The first 6 rows are patterns. Each new row is the sum of 2 different patterns, raised or lowered, with some noise. Before adding, each is slid sideways (what falls off one end comes back at the other) and multiplied by a number that may be negative. Names go in the order of the patterns.
Some rows, each with the names of its patterns after it:
[  2 -23   0   9  -8  20  -3   8  -6  20  -4   9  10  25   0 -40 -11  15
   0   8 -30  31  -4 -11 -26  -2  41  -2  -3   9  13  -7  -3  -2   1  -9
   9 -28 -16  -2  -6  15  -2  -5  -4  -4] => j_684
[-10  -2  -1  26 -21  -2   2 -24  -1 -26  -7   0   8  -1  16   2 -16   0
  -7  -8  37  -2 -10  -2  11 -19   6 -30  10  -4  16  11  -2   6   0  10
 -18 -24 -14   3  12 -17  26   7  15 -10] => j_720
[-13 -41  -5 -41  -1  -3  22  -4  24 -41  -1 -29  -3 -20   2  10  -6  -1
  11   8 -24  13  -1  13   3   5   3   0   1   5   5  12   0  17  16 -16
  20   9  -1  13   3  10  -6  -7   3 -29] => j_86
[ 26 -13   0   1  -7  -8  -5   6   4 -30  -3  -3  21  27  -1  -2  -6 -18
  -8   1 -30  28  28 -20 -13 -22 -41   9   4   2  -4  -7  24   3   6 -13
  -4  17  24   2  -9  -2   1  -5  -3   7] => j_58
[ -1  11  -9 -41 -34  12 -12   2  -8  -1   0  17  21   2  12  41  11   5
 -11 -34  -9  -1  -3   5   0 -13   1   8   1  -1  18  -5  -8  -9  -1 -12
  10  41  16   2  -4 -30  17   3  41   6] => j_13
[ -2  -1 -28  -1  -4  13 -41  -5 -18 -23 -12   5   2   7   0   5  -1   5
  13   3  -8   2  -9   8  14 -19 -15   2 -26   9  11 -10   0  10 -24  -4
   5  -1  -2 -16  -4   3 -41 -29  17  11] => j_704

New rows. What belongs after each?
[ 9  9 -2 31 17 16  7 44 11 28 34 26 10 23  7 10  9 15  6 11 34 28 14 19
 -7 11 31 47 17 32 13  2 -1 -4 15 25 19  7 14 14 34 27 12 51 57  9] => j_13 j_704
[ 34  21  25  28  21  27 -12  27  43   3  10   7 -16  23  27  28  19  16
  53  22  24   5  17  32  50  49  23  21  21   0  29  31  71  14  24  30
  10  -9  -4  36  19  -4  17  18  42  59] => j_58 j_13
[-21 -26 -23 -25 -18 -41 -44 -38   7   7 -21 -21 -39 -34 -28 -11 -64   1
  -8 -50 -35 -33 -49  -8 -16 -15 -23 -21   7 -15 -20 -30 -27   0   7 -28
 -35 -21 -34 -15 -14 -21   1 -22 -33 -21] => j_58 j_704
[-18 -38 -15 -11  -8  -6 -17 -19  -2   0   1 -12  -1   2  -5 -16  10 -24
  -6  31   7 -11   6 -29   5  -3  26   7  -5  -1  13 -21 -43  -4 -15  -6
   5  -7  -3  -1  36  -2  17  39   8  -6] => j_13 j_704
[-15  -4 -46 -34 -46 -43  -8 -22   4 -14   8  -4  14 -19 -30 -44  -9 -29
  13 -28   1 -23 -10 -29 -29  -5 -30 -33 -30  -6 -40 -27 -32 -24 -46 -27
 -23 -11 -11 -28 -36 -26 -49 -42  -8 -60] => j_86 j_58
[  4  37  19   7  22  -4  33  44  13  35  41  42 -15  20  35  50   1 -22
  17  33  12  -8   9  22  27  20  26  12  49  30  -2  35   3  19  28  28
  27  12  37  42  12  30 -16  -1  13  25] => j_684 j_58
[ -3 -17 -23 -21 -12 -20 -14 -16   6 -11  -1 -14  -7  19 -31 -17 -25 -18
  -9  -8 -27 -15  23 -22 -21  -4 -36  15  -3 -10 -19 -14  -7  -9   4 -19
  -8   5 -25  -8  -8 -10 -17   1 -16  16] => j_720 j_58
[ -1   6  -7 -20 -10   0 -40  28  29 -13 -11 -10 -43 -26 -10   0  -2  16
   6  -2 -29 -16  -2   3  25  32  18 -13   9  -8   2   3  20 -27 -17  -3
 -16 -38 -13   1  11   0   3  -3  19  17] => j_58 j_13
[ 13   1  15  10  30  22   6   7 -20  -6  -3  -1  -6   0   0   1  12   5
 -22  14   4  -5 -12  11 -12  26  26  16  -7  -9 -19   9   3  25  16  15
  15  -8 -38 -16  -6 -13  -7   1   4   3] => j_720 j_13
[ 10   9  17  50  -3   6  14  -3   0  -2  19  22  23  26  20 -20 -12  13
  13  36  32  11 -28   9  26 -11  26  27  55   0  41  26  20  23  16   8
 -18  -7  -6 -18  16  -4  49  52  36   9] => j_720 j_13
[ -9 -19 -16 -10 -25 -29 -29  -6  -3 -16 -11 -35 -20 -17 -26 -48 -43 -31
 -52 -24 -14  -3 -16  -2 -36 -19 -29  -9 -25 -20 -10 -26 -12  -1 -23 -39
  -8 -33  -3  -7 -18 -13 -11 -32 -19 -13] => j_86 j_704
[ 16 -37   6   5  10  14 -77 -38   7 -12  -7  28 -19 -15 -15   0 -16  -8
  -4 -17   5 -25 -27 -29 -10  -3 -13   6  -9 -20 -11 -55   2 -21 -10 -26
  -4 -17 -31 -42  12  25  -2 -46 -38 -20] => j_684 j_58
[  1   8  29 -17   5  10 -23  10  -8   8 -25  -4  -8 -35 -36 -38  28 -27
 -18  -7   6  20 -13 -30   7  -4  -5 -56  -1   8 -17 -16  11   6 -21   6
   3  -3  25  13   0   1 -18   2   5  11] => j_684 j_86
[ 12  -9   2 -22  -4   6  12  -3  22  20  -9   2  -3  10   5 -18  -8 -10
  14  14 -18  -4  -6  -4  13   4 -15  21  16 -10   0 -12 -26   8   3  -5
   3   2  20   5  12 -13 -21   3  15   4] => j_58 j_13
[-20 -24 -33 -24 -19 -13 -17  -3 -18 -17 -24  10 -20 -11 -25 -21 -19 -38
 -24   2 -15 -16 -19 -19 -38 -12 -25  -9  27 -26 -23 -14 -10 -19 -35 -22
 -20 -18 -13 -43 -41 -21 -20 -11 -18 -17] => j_684 j_58
[-39 -25  18  -1 -24 -22 -34  13 -58 -20 -19   4 -14 -50 -18 -32 -16 -28
 -16  -4 -19  -7 -11 -28  -3  -7 -26 -16 -24 -19 -14 -15 -37 -21   1 -18
 -31  -6 -40  -2 -31 -13 -45 -23 -26 -31] => j_684 j_720
[ -6 -11 -22 -16 -30 -28 -16 -39 -34 -46 -26 -57 -22 -20  -7 -26  -3 -53
 -48 -51 -28 -31  -4 -28 -28 -47 -20 -19 -43 -11  -2   2 -31 -15 -22 -20
 -24 -22 -33 -30 -25 -21 -37 -39 -15 -12] => j_86 j_13
[ 24 -14  22  25  33  -4  18  12   1  20  27  30  35  36  28   4  22  44
  28  20  11  29  30  32  -6   8  46  -3  31  38  21  20  33  -2  19  25
  26   9   2  19  26  -8  -5  38  32  18] => j_684 j_704
[ 37  24  45  20  38 -14  25 -11  37  19  18  29  12   6  39  34   7  35
  23  48  31  32  23  25  35  41  29  33  24  41  37  12  47  46  19  36
  28  31  16  18  31   4   0 -10  20   1] => j_86 j_58
[  5  19  52   0  33   9  15   2  26  11  23  43  24 -12 -14  -1  19   6
   9   7  -2   0  -8  19  17   1   2  37  28   1  30  31   0  23 -12 -29
  31  15   9  29  19  24  42 -23  22  56] => j_58 j_704
[-21  -2 -31 -25 -16 -15 -13 -43 -10 -11   3  24  -6   7 -14  -3 -19 -12
 -50  12  -6  -4 -24 -15 -45   5 -12 -17 -14 -18   1 -15   5 -31 -15  -6
   5 -14 -22 -15 -15 -21 -18 -15   8 -34] => j_86 j_58
[-14 -33 -33 -22 -11 -15 -19 -16 -23 -18 -18 -27 -10  -9  -6   5   3  -7
   4  -2 -14 -20  -5  -8   6 -41  -6  -4  -6  -8 -39  11 -17 -27 -36  -4
   9 -16 -23  -8  -8 -20 -17 -16 -16 -22] => j_684 j_86
[-21 -40   8  46  25  10  16   1  64 -48 -16  37  43  32   9   2   7  -2
  -2  22 -14   7   2  29   3  16  -2   8  22  -4  10  17  15   6 -19  42
   9  -1  21  -2  16  -6   8  18  14   2] => j_684 j_58
[ 14  17  -2  12  52  10   9   0  -8  26  14  42   3  19  20   3  -9 -15
  31   2  11   0  10   1  22  32   9  24  45   2  14   6 -17  -2  17   5
  27   4   1   3  11  12   7  24   0  11] => j_720 j_13
[-17 -37 -40  12 -35 -24 -29 -34 -11  -8 -14 -20 -23   8  -9  14  -9  37
 -28 -16 -40 -21 -49  15 -12  10 -36  -2 -25 -12   6 -19 -31 -32 -11 -38
 -19 -55  -1  -2 -36 -30 -37 -53 -16 -26] => j_86 j_58
[-38 -18 -10 -30 -24 -16 -16 -45  -9 -39 -22 -23 -25 -12 -23 -25 -20 -22
 -12 -37 -11  -6 -37   2 -18 -20 -17 -10 -17 -21 -22  -9 -43 -53 -54 -18
 -51 -18 -42  11 -27 -13 -63 -26 -19 -27] => j_684 j_86
[-59   2 -52 -27 -24   6 -34   5 -71 -14 -45 -11 -29 -18  -7 -24 -13 -22
 -29 -49  -8 -13 -21   3 -11  -6 -27 -23 -16 -17   8 -31  -7  -6 -50  -4
 -30 -26  -9 -13 -13 -13 -22 -29 -43 -36] => j_720 j_86
[  5   9  20  28 -17   2  27   2   7  17  -3  38   3  28 -46  10   4 -10
  13  52  43  18  27  21  22  24  32  10  -3  21   5  -2  25  -1  15  43
   2  29  32   7  20  39  -4  10  24  17] => j_13 j_704
[ -2  -4  -3  25  -3  -6  -3   8   3   4  19   2  -5  -5  -5  -6   1  27
  27  -7  -5 -18  12   6  31  12   7  12  15 -18   5  19  25   6   1 -12
   9   0  49   8  33  39  28   7 -11 -20] => j_86 j_13
[ 28  26  24  46  24  -5   9   0  11   8  26  15  35   1  19   9   9  17
  22  13   5  23  31  17  20  33  34  -1   9 -12  33  22  40  20  -4  37
  11 -11  10  22  23  20  10   8  14  16] => j_720 j_13
[-18 -22 -12 -20 -47 -21 -26  -2 -21 -16 -16 -43 -22 -15 -17 -17 -14 -11
   8 -44  -2 -24 -34 -11 -23 -13 -36 -21  -7 -43 -39 -69 -18 -77 -27 -35
   3 -22   1 -63 -40 -39 -25 -46  -7 -14] => j_720 j_86
[  3   4  -1  -2 -33  12 -11  -3   2 -15  36 -15 -10  -9 -12 -22 -12  20
   2   0  31 -24  33  11  34 -11  18 -28  30 -31  36 -17  12   3   9  -5
 -20  17  21   0 -12   7   1 -26 -20 -20] => j_720 j_86
[-35   4 -32  20  -9   2 -23 -25 -17 -14   9 -26 -18  -1 -25 -31 -24 -14
 -18   0 -14   6 -21 -38 -15 -47 -35 -20 -23 -61 -18  -8 -13 -15 -23 -43
 -23 -28  -9 -36  -9  -8 -12 -33 -30 -21] => j_720 j_86
[ 33   4  57  53 -14  33   8 -12  56  31  49  29  19  42  30  19  12  36
  43  55  33 -11  25  36  24  14  48  45  39  19  32   7  10  24  28  31
  -9  39  43  58  51  16  39  -1   5   7] => j_720 j_58
[19 33 25 17 24 10 17 21 19  5 33  9 13 13 19 43 24 17 26 17 52 11 46 31
 56 24  1 16 27  8 34 27 40 28 34 27 13 42 31 17 24 25 19 28 22 24] => j_684 j_86
[-45 -24 -14  -1 -38  12 -12  -8 -35 -20   8  -7  -2 -31 -21   7 -51 -12
 -27  -3 -12 -33 -11   1 -17 -36  -9 -17 -19  13  -8 -28   1   7 -27  -5
 -49  -5 -13   3  -3 -18   5 -12  -9 -24] => j_684 j_720
[-14   2   7  17  -4   0 -10  10  13   7   5   9   6   4 -10  19   6  13
  17   0  17   4   0  33   8  13 -14 -16   7  -6   2  -6   9 -15  25 -15
  -3  17  27  -2  32 -16  -1  -5  11  14] => j_86 j_58
[ 15  16   6  13  23  -6  19  23  -4  23   6   4  21 -13  -1  13  12  10
 -12 -18 -22   3 -16 -17   5  13  -7  20 -18   7  -9   6  -3  10  17  11
   8  10  17 -12  23  15   7   2  13  -5] => j_86 j_704
[-60 -30 -11 -23  18  19  14 -34  30 -12   7   8  -3 -31 -31 -21 -23 -50
 -21 -23 -18  10  -1 -14  -5 -27 -24  14  -1 -21   7 -23 -38  -2  -8 -16
   9  -1 -26 -46 -23  -3  -8   6   6   8] => j_13 j_704
[  1  -2  -3 -11  10 -24 -12 -18   3 -19   1 -11   2  -5   0  -1   1   0
  -3 -16   0 -19  -9  20 -29 -18   2 -26   4   0  -1   5   5   8   7  35
   4  27  -7  -2 -17 -21 -36  39   7  19] => j_86 j_704
[  1  -5   7 -10  -6 -31  -3 -24  -8   5  26   6  20 -16  -4 -43  -8 -12
   8  29 -12   2 -15   4 -13   6   8  39  29  -1  13   2  10   8   7   1
 -11  15   7 -35   8   7   9  35  10  10] => j_86 j_13
[-16   9  42  16  41   0  34  29  15 -10  26  58  23  10  21  32 -12   5
 -18  14 -24  25 -11  22  12  31  -2  15 -10  11  -3  20   6  13  24  21
  42  -6  37  14  47  16  29  30  42  19] => j_684 j_86
[16  1 23 43 35 -2 11 33 31 -9 30 22 43 16 -2 33 23 46 28 72 34 68 24 36
 -4 49 15 65 33 42 28 51 24 18 29 44 15 10 54 -2 30  8 24  5 26 18] => j_684 j_86
[  1  16   1   3  33   3  59   9  43  -3  28   9   5  -9   2   6  61  22
  28   0  39 -16  -4  -1  17  10   3  26 -25  26  -1   6  26   6  32  13
   4  -2   0  -7  -5  12  20   1   8 -25] => j_720 j_86
[  4   3 -30 -15  -2   4  28 -11  -6 -13  10  -9 -15   6  28  36 -10  10
  -9  23   2   5  -4 -11  -5 -12 -36 -10  -8   8  22  -1  -1   3  -6   3
   3  -9   0   3  -2  -2  -2  -2  11  -1] => j_13 j_704
[22 26 19 20 53 27 12 14 16 16 32 23 24 -2 37 20 40 44 25 15 16  7 16 16
  5 30 25  8 15  9  4 20 15 29 25 15 44 15 15 17 17 21 43 21 13 19] => j_58 j_704
[ 24  -6  12  35  31  29  -4  48  22   2   6  28  61  23  29  26   8   8
  19  25  45   5  32 -26   7  22  11  42  51  44  14  27  25  10  25  33
   7  28  21  24  -9  32  18  40  54  50] => j_684 j_13
[ -6 -12 -23  -9   3  11  14   3  24  12  29  20  29  -2   8 -16  14   6
   7  -7  22 -17  25  16 -10  10  16 -22  -3  21  -3   3 -16   1   5 -35
 -23  20  13  -1  -2 -22  -6  -7  24 -43] => j_86 j_704
[  7 -32 -23 -34 -27 -16 -16 -20 -20  -7 -23 -28 -34 -23 -27 -22 -29   6
 -19 -16 -10 -10 -26   6 -35  -8 -27 -26 -17 -21 -17 -17 -11 -38 -35 -24
 -17 -13 -23  -2 -19 -12 -28 -31 -16   2] => j_720 j_13
[29  1 18 37 25 30 28 18 14 35 21 21  8  9 -6  9 25  1  2 10 21 19 24 28
 19 17 20 29 18 11  3 18 18 11 17 38 12 18  5 -1 17 27 17 24 18 15] => j_58 j_13
